The rows of a group lie close to one hidden flat surface of 12 dimensions, which may be shifted away from zero. Surfaces can cross.
In the rows, 128 means zero.
Known rows, each followed by its group:
[ 86 103 133 116 164 118 112 148 101  90 117  94 134 117  81 126 162 154
 105 161 173] : J_907
[184 101 174  98 186  95 101 148 138 146 151 133  99 150 130 162 156 145
 178 158  83] : J_871
[132 114 170 134 117 153 127 148 182 132  93 117 107 131 132 156 153 122
 142  92 132] : J_468
[147 109 158 113  75 101 133 107 133 137 140 103 136 175 149 141 123 122
 123  73 111] : J_907
[119 111 131 106 112 121 143 140 135 140 117 148 135  98 135 140 166 146
 115 102  81] : J_53
[125 142 137 138 159 113 142 155 166 118 117 166 137 121 148 139 116 134
 105 114 109] : J_53
[130  94 120 140 138 118 117 138 124 102 110 109 117 112 138 122 126 159
 123 119 111] : J_624
[190 157 121 134 133 125 136 168 120  79  69 129  92 144  89 157 174 135
 252 131 105] : J_871
[162  89 116 134  76 151  90  80  81 133 129  90 165 134 125 135 181 123
 157 119  78] : J_907
[146 105 119 108 153  24 123  63  81 183 180 181 168 134 124 100 132 129
 119 135 149] : J_468
[103 131 136 116 102  92 157 117 116  87 118 146 135 103 114 141 131 140
 131  97 129] : J_624
[ 46 158 122 133 104 131  99 126 115 152 107 164 188  98  98 111 119 134
 109 185 179] : J_907
[129 158 139  73 112 148  67 136 116 156  79 141 158 171 147 156 165  95
 109 128  82] : J_53
[ 96 153 159  62 140 168 138 172 126 126 177 101  76 114  92 153 123 140
 131 221 134] : J_624
[161 121 146 111 154 123  65 111 121 134 119 155 136 138 156 156 133 121
 133 160  73] : J_53
[115 138 125 149 174 136 149 180 170 128 106 127 134 144 140 119 128 130
  85  92 144] : J_871
[158 164 129 162 113 108 136 109 151 125 123 162 182 180 131 145 129  88
 112 101 142] : J_624
[ 97 135 156 142  76 131  92 169 132  47  49  96 143 134 121 159 117 173
 173 123 107] : J_624
[148 127 175 149  86 129 122 139 174 106 110 110 153 170 103 173 149 118
 119 124 154] : J_468
[196 118 114 150 123 110 150  93 116 113 150 119 164 176 131 137 174  95
 122  60  96] : J_907
[ 94 115 103 110 129 142 188 157  87  58 146  70  87  83  70 117 155 164
 132 131 149] : J_624
[162 124 109 126 193  44 154 107 103 114 135 157 113 147 113 111 129 124
 123 113 173] : J_907
[136 140 114  85 113 112 135  80  88 182 138 147 145 150 107 115 175  81
 123 106 153] : J_871
[111 177 123 126 185 160 135 145 145 110 103 149 113 142 137 136 122  85
 123 103 140] : J_53
[ 66 109 145  75 125 158 133 139  98 137 163  68 118 127 113 118 147 132
 102 125 139] : J_871
[126 133  82 163 122 158 164 125 120 109 117 125 137 100 105 108 151 116
 120 103 143] : J_624
[146 110 207 124 168 115 106 172 212 171 142 138 102 152 149 165 115 146
 143 154 120] : J_468
[167 107 138 123 132  67 101 119 123 174 109 154 172 167 105 131 191 126
 145 120 145] : J_871
[138 124 116 113 185 111 120 144 119 119 121 125 125 152 141 120 130 127
  81 119 130] : J_624
[ 82 134  56 126 206 123 133 106  62 171 137 141 167 115 126  50 153 103
 112  84 156] : J_871
[127  99 136 135 169 147  65  46 107  75 111 116 107 129 159 136  89  88
 104 108 134] : J_53
[132 157 109 108  41 101  96 176 112 169  61  82 154 220 139 100 105 143
 136 115 154] : J_53
[174 132  78 156  88 140 149 124 120 127  93  99 116 158 128 101 127 111
 128  93 153] : J_871
[124  83 148 162 155 142  89 180 160 149 137  67 154 160 123 116 138 160
  88 165 156] : J_468
[148 129 191 136  88 121 118 157 208 131 136 158 127 126 147 185  89 154
  96 184 103] : J_871
[114 133 141 116 188  55  97 116 122 122 107 195 163 133 152 136 120 133
 115 110 110] : J_468
[203  63 112 155 133 183  88 100 126  72 122  71 101 122 163 150 143 125
  84 123  60] : J_53
[146 113  90 146 126  87 208 102  99 172 187 120 125 126  95  76 157 126
 177  76 172] : J_907
[136 162 147 138 145  99 143 159 132  99 135 137 132 150 104 148 121 138
 176 151 137] : J_907
[110  96 148 109 144 149  61 107 109 123  97 105 116 124 153 135 124 128
 133 129 110] : J_53
[124 151 172  99 112 101 175 140 171 139 143 164  99 128 133 157 113 124
 120 111 132] : J_871
[103 156 148  83 134 159 185 141 135 141 141 108 102 150 100 139 178  78
 131  68 158] : J_624
[135 162 133  96 152 142  97  97  93 104  99 201 137  82 114 174 176 104
 196 155  55] : J_624
[168  93 169 165 186  77 123 134 170 113 132 164 161 135 119 163 177 142
 131 111 108] : J_468
[ 93 134 142  95 243  95 136 167  95  61 170 142 139 102 106 147 154 162
 111 163  88] : J_468
[174 107 139 165 113 132 134 164 165  89 150  94 135 147 135 153 111 160
  89 167 104] : J_53
[135 138 146 112  79 145 123 131 134 119 113  90 119 171 140 144 119 111
 128 101 123] : J_907
[ 93 108 148 104 171  98 157 163 135 141 123 114  77 117 126 110 129 159
 175  89 147] : J_468
[130 133 124 114 127 159 147 139 130 185 155  96 104 153 104 108 144 106
 144 143 180] : J_468
[ 99 126 144 108  89  94 133 104 125 171 136 148 132 125 137 116 107 131
 132 117 151] : J_907
[ 90 150  99 147 113 125 152 151 104  89  71  94 164 162 103 101 154 117
 134  45 174] : J_907
[150 144 133 162 152  99 132 114 144 153 142 180 183 139  97 140 161 105
 136 151 159] : J_468
[167 163 132 143 147 124 126 182 153 108 113 120  95 165 140 139  89 139
 174 155 123] : J_53
[ 90 134 135 133 153  77 101 130 117 154 115 177 181 116 119 115 132 145
 153 142 138] : J_624
[146 114 165 103 173 126 157 103 142  66 149  86  52 161 148 155 107  94
 100  59 142] : J_53
[137 138 175 153  81 115 115 130 200 204  96 183 116 126 143 141  98 126
 191 138 157] : J_468
[159 176 120 107 168 133 118 138 109 124 125 141 130 177 123 139 142  89
 146 136 122] : J_871
[ 95 144 188 107 119 113 103 162 137  59 144 119 166 144  98 186 130 159
  89 202 118] : J_624
[176 150 134 106 144 122 156 119 131  89 127 145 111 152 123 167 165  95
 122  93  99] : J_871
[120 145 116  90 141 100 151 136  88 133 141  94  74 161 143  95  85 131
 173 100 144] : J_871
[106 182  84  91 138  57 192 151  69  46  93 121  86 153 105 102  85 139
 128  90 185] : J_624
[143 159 114 157 171 155 172 119 122  52 150  85  86 162 103 124 104  85
 127 110 190] : J_53
[ 99 103 109 106 108  89 118 119 113 155  59 114 160 169 168  96 145 118
  63  10 138] : J_53
[124  40 124 136 170 121  70 114 127 217 105 114 141 115 170  81 163 149
 130  78 108] : J_624
[ 75 168 142  80 158 124 118 129  97  94 133 168 144 104 112 157 132 124
 120 168 104] : J_468
[143 113 104 170 134 108 174 116 137 119 151 146 133  99 122 113 125 140
 124 108 133] : J_907
[ 53 150  94 104 117 174 111 135  74 116 117 104 152 100 102 103 134 129
 107 165 146] : J_468
[158 116 122 149  91 189 124 134 142 154 152  96 117 123 137 128 133 128
 159 153  96] : J_907
[119 160 135 110 156 105 117 131 128 134 119 154 140 163 123 132 117 102
  96 143 170] : J_907
[148 102 121 164 210 169 109 193 147 133 156  74 140 151 119 112 157 149
 101 172 126] : J_871

New rows, each followed by its group:
[ 92 141 142 118 143 189 142 128 160 103 123  88  76 143 148 131  85  84
  71  90 170] : J_53
[162 155 128  99 119 157 160 122 137 108 146 109  96 171 141 151 125  79
  78 101 121] : J_871
[126 134  94 110 170  99  70 101  61 183 114 146 183 159 125  87 159 109
 152 136 139] : J_871
[118 161 139  87 144 177  92 136 112 199 120 132 139 162 130 127 175  84
 198 117 103] : J_907
[158 149  95 170 148 156 117 145 123 122  97 160 186 111  68 140 214 117
 167 167 125] : J_871
[130 108 122 153 160  99  82 137 150 121  81 169 141 106 181 127  87 159
  99 130  87] : J_624
[ 90 124 173 137 136 118 119 178 167  66 103 115 140 129 125 162 111 162
  94 136 131] : J_907
[ 74  66 168 129 183 160 108 161 144  87 137  68 142 109 117 144 170 158
  72 116 121] : J_53
[127 130 147  76 186 135  60 132  98 174 124 119 141 171 118 131 168 102
 139 166 134] : J_907
[ 83 132 104 190 180 172 131 192 164 130  83 116 170 121 121  97 153 136
 115  95 156] : J_624
[104  98 158 128 175 148 122 144 148 102 133 110  75  88 138 135 109 156
 157 130 116] : J_53
[194  96  74 172 153 139 106  96 106 163 168 109 164 149 121  91 146 111
  82 171 150] : J_907
[182 109 143 112 167 106  68 141 116 101 110  98 105 182 175 145 104 140
 138 124  69] : J_871
[149 128 108 129 133 120 162 136 125 158 156 130 135 134 117 113 154 125
 115 127 132] : J_53
[ 85 149 111 112 151 160 103 145  92 136 144 110 129 120 129 102 100 136
 146 173 124] : J_871
[171 100 129 113 101 188 103 142 168 159  94  79  62 153 181 131 112 110
  95 104 102] : J_871
[119 112 153  97 120  87 156 126 147 142 107 141 110 130 137 137 149 128
 118  53 129] : J_871
[148 150  90 172 147 191 168 142 143 105 104 140 112  86 112 128 167 108
 188 100 107] : J_624
[126 109 127 173 113 146 105  80 100  70 171  86 144 120  93 128  93 130
 120 199 174] : J_53
[109 115 131 135  63 107  90 102 115 130  95 153 175 107 131 134 122 149
 119 149 116] : J_871
[ 93 167 140 135 190 187 217 195 185 124 172 114 117 133  91 134 171  94
  85  99 174] : J_624
[ 83 166 202  67 117  85 108 162 151 124  93 156 141 171 124 177 131 128
 138 117 130] : J_871
[153  94 171 138 139  50  82 114 121  90  85 175 146 104 125 171 154 173
 220 124  71] : J_468
[ 77 152 145 161 128 121 135 170 183 151 120 160 160 120 145 119  84 152
 118 137 152] : J_907
[136 110 138 105 124 130  87 104  93 102 109 134 162 117 112 163 190 127
 134 137  77] : J_871
[141 148  99 109 145 140  90 144  86 141  88 105  94 155 137 103 111 125
 196 144 131] : J_468
[139 147  99 127 111 184 133 140 127 161 134  99 120 148 117 110 135 101
 117 150 152] : J_871
[147 172 132 186 163 138 128 184 144 103 152 126 200 173  92 144 152 131
 159 176 131] : J_907
[159 171  84 119 161 136 142 106 103 154 130 179 104 120 137 111 126  89
 174 129 112] : J_871
[ 86 116 153  97 205 115 102 172 128 120 118 114 128 137 139 131 138 150
 108 122 117] : J_468
[ 84 179 141 112 181 169  51 150 108  89  74 134 206 173 107 159 177  87
 104 149 121] : J_53
[102  99 145 136 108  79 117 136 149 164 123 129 162 140 145 111 111 157
  82 116 155] : J_871
[155  93 135 150 132 117 117 126 134 153 154 132 115  98 126 124 126 166
 190 172 102] : J_624
[100  87 142  93 134 117  78 123  90 148 121 105 181 136 112 130 201 144
 106 124 104] : J_53
[153 164  91 116  29 109 121 124 113 197 108 143 159 171 140 102 108 121
 121 144 135] : J_53
[156  93 154 138 119 112 104 110 120  96 141 126 156 114 126 162 158 154
 150 138  69] : J_907
[107 144 174 165 149  75 151 128 173 138 144 219 201 104  78 164 176 132
 153 144 157] : J_468
[102 124 131 132 142 151  83 122 145 167 121 144 155 127 155 118 108 114
  69 144 135] : J_53
[116  78 111  93 186 172 133 123 109 171 122 107  81  82 132 102 196 120
 146  70 102] : J_624
[138 126 103 111 142 124 126 112  83 158 133 122 148 137  92 109 192 111
 157 122 142] : J_871
[146 110 109 140  62 118 137 101 115 154 138 124 144 112 103 118 142 139
 132 151 146] : J_871
[ 72 104 172  89 122 133  81 155 145 177 116 103 151 151 149 130 135 140
  72 126 132] : J_53
[147  98 173 132  95 132 124 119 148 126 153 107 135 131  93 169 170 135
 144 157 134] : J_468
[171 119 140 156 136 145 136 150 201 190 110 193 125  89 120 150 175 127
 142 152 116] : J_871
[106 135 110  87 196 106 112 144 109 173 111 145  98 134 151  92 113 127
 123 119 145] : J_624
[157 167  82  93  80 178 146 129 103 155  95 127  89 125 128 120 155  95
 171 111  98] : J_53
[131 157  98 113  77 161  79  95  84 120  92 123 150 148 142 127 115  97
 119 145 108] : J_871
[217 171 111 109 140 107 102 122 135 134  70 174 120 195 188 153 120  82
 125  87  64] : J_53
[ 92  91 101 130 114 141 128 118 109 164 110 117 134  88 127  91 151 144
 119 100 136] : J_871
[131 167 135 151 113 109 125 126 144 125 124 167 176 150 133 142 109 112
 122 132 127] : J_907
[152 157  92 129 145 146 204 120 135 148 161 168 114 105 117 122 156  92
 110 105 125] : J_53
[192 111 153 128  60 101 127  77 144 155 125 143  95 139 160 148 110 117
 198  93  93] : J_624
[146 151  95 177 146  82 128 152 109  92  85 152 172 139 101 115 140 151
 182 125 140] : J_871
[ 82 109 147 130 141 151  45 143 111 106  89  85 142 137 131 127 117 153
 145 162 135] : J_53
[123 188 111 123  80 119 156  91 135 116 100 210 138 107 141 147 101  91
 116 109 119] : J_871
[146 164  92 116 127 185 101  68  80 147 142 124 131 153 112 118 138  51
 124 162 158] : J_53
[186  77 151 156 193  79 138 118 173 162 161 156 127 140 149 134 149 134
 105  96 122] : J_468
[122 160 111 113 142 156  83 157 110 119  68 132 106 128 137 126 114 131
 183 157 108] : J_624
[129  83 157  97 182 126 133 148 123 147 178  36 105 197 114 115 159 121
  86 105 177] : J_53
[141 109 110 110 126 132  85 134  95 157  96  81 116 168 145  97 131 128
 146 109 132] : J_871
[102 110 127 127  99 126 117 121 107 116 145 117 200 123  94 140 179 137
  72 151 124] : J_53
[189 179 129 118 147 139 136 139 146  92 125 140 113 187 145 164 117  81
 104 126 108] : J_871
[ 61 119 149 131 215 187 176 227 191 120 111  75 104 131 121 122 174 129
  87  53 156] : J_624
[111 130 104 135 197 156 142 136 132 118 146 128 153 131 145 117 146 101
  42  93 121] : J_871
[155 173 119  91  99 158 133 161 146 179 112 178 109 110 144 147 145 121
 157 158  59] : J_53
[167  94 148 116 100  69  74  96 103 111 137 108 151 177 159 144  99 149
 103 144  93] : J_871
[131 150 178  94 114 127 117 137 153 139 129 143 180 177  91 186 197  92
  79 143 142] : J_871
[ 87 123 110 112 130 136 126 119  83 124 129 113 152 113  96 112 160 128
 121 134 150] : J_468
[128 147 114  91 151 114 110 118  82 168 137 115 130 171  93 106 145 100
 144 159 190] : J_907
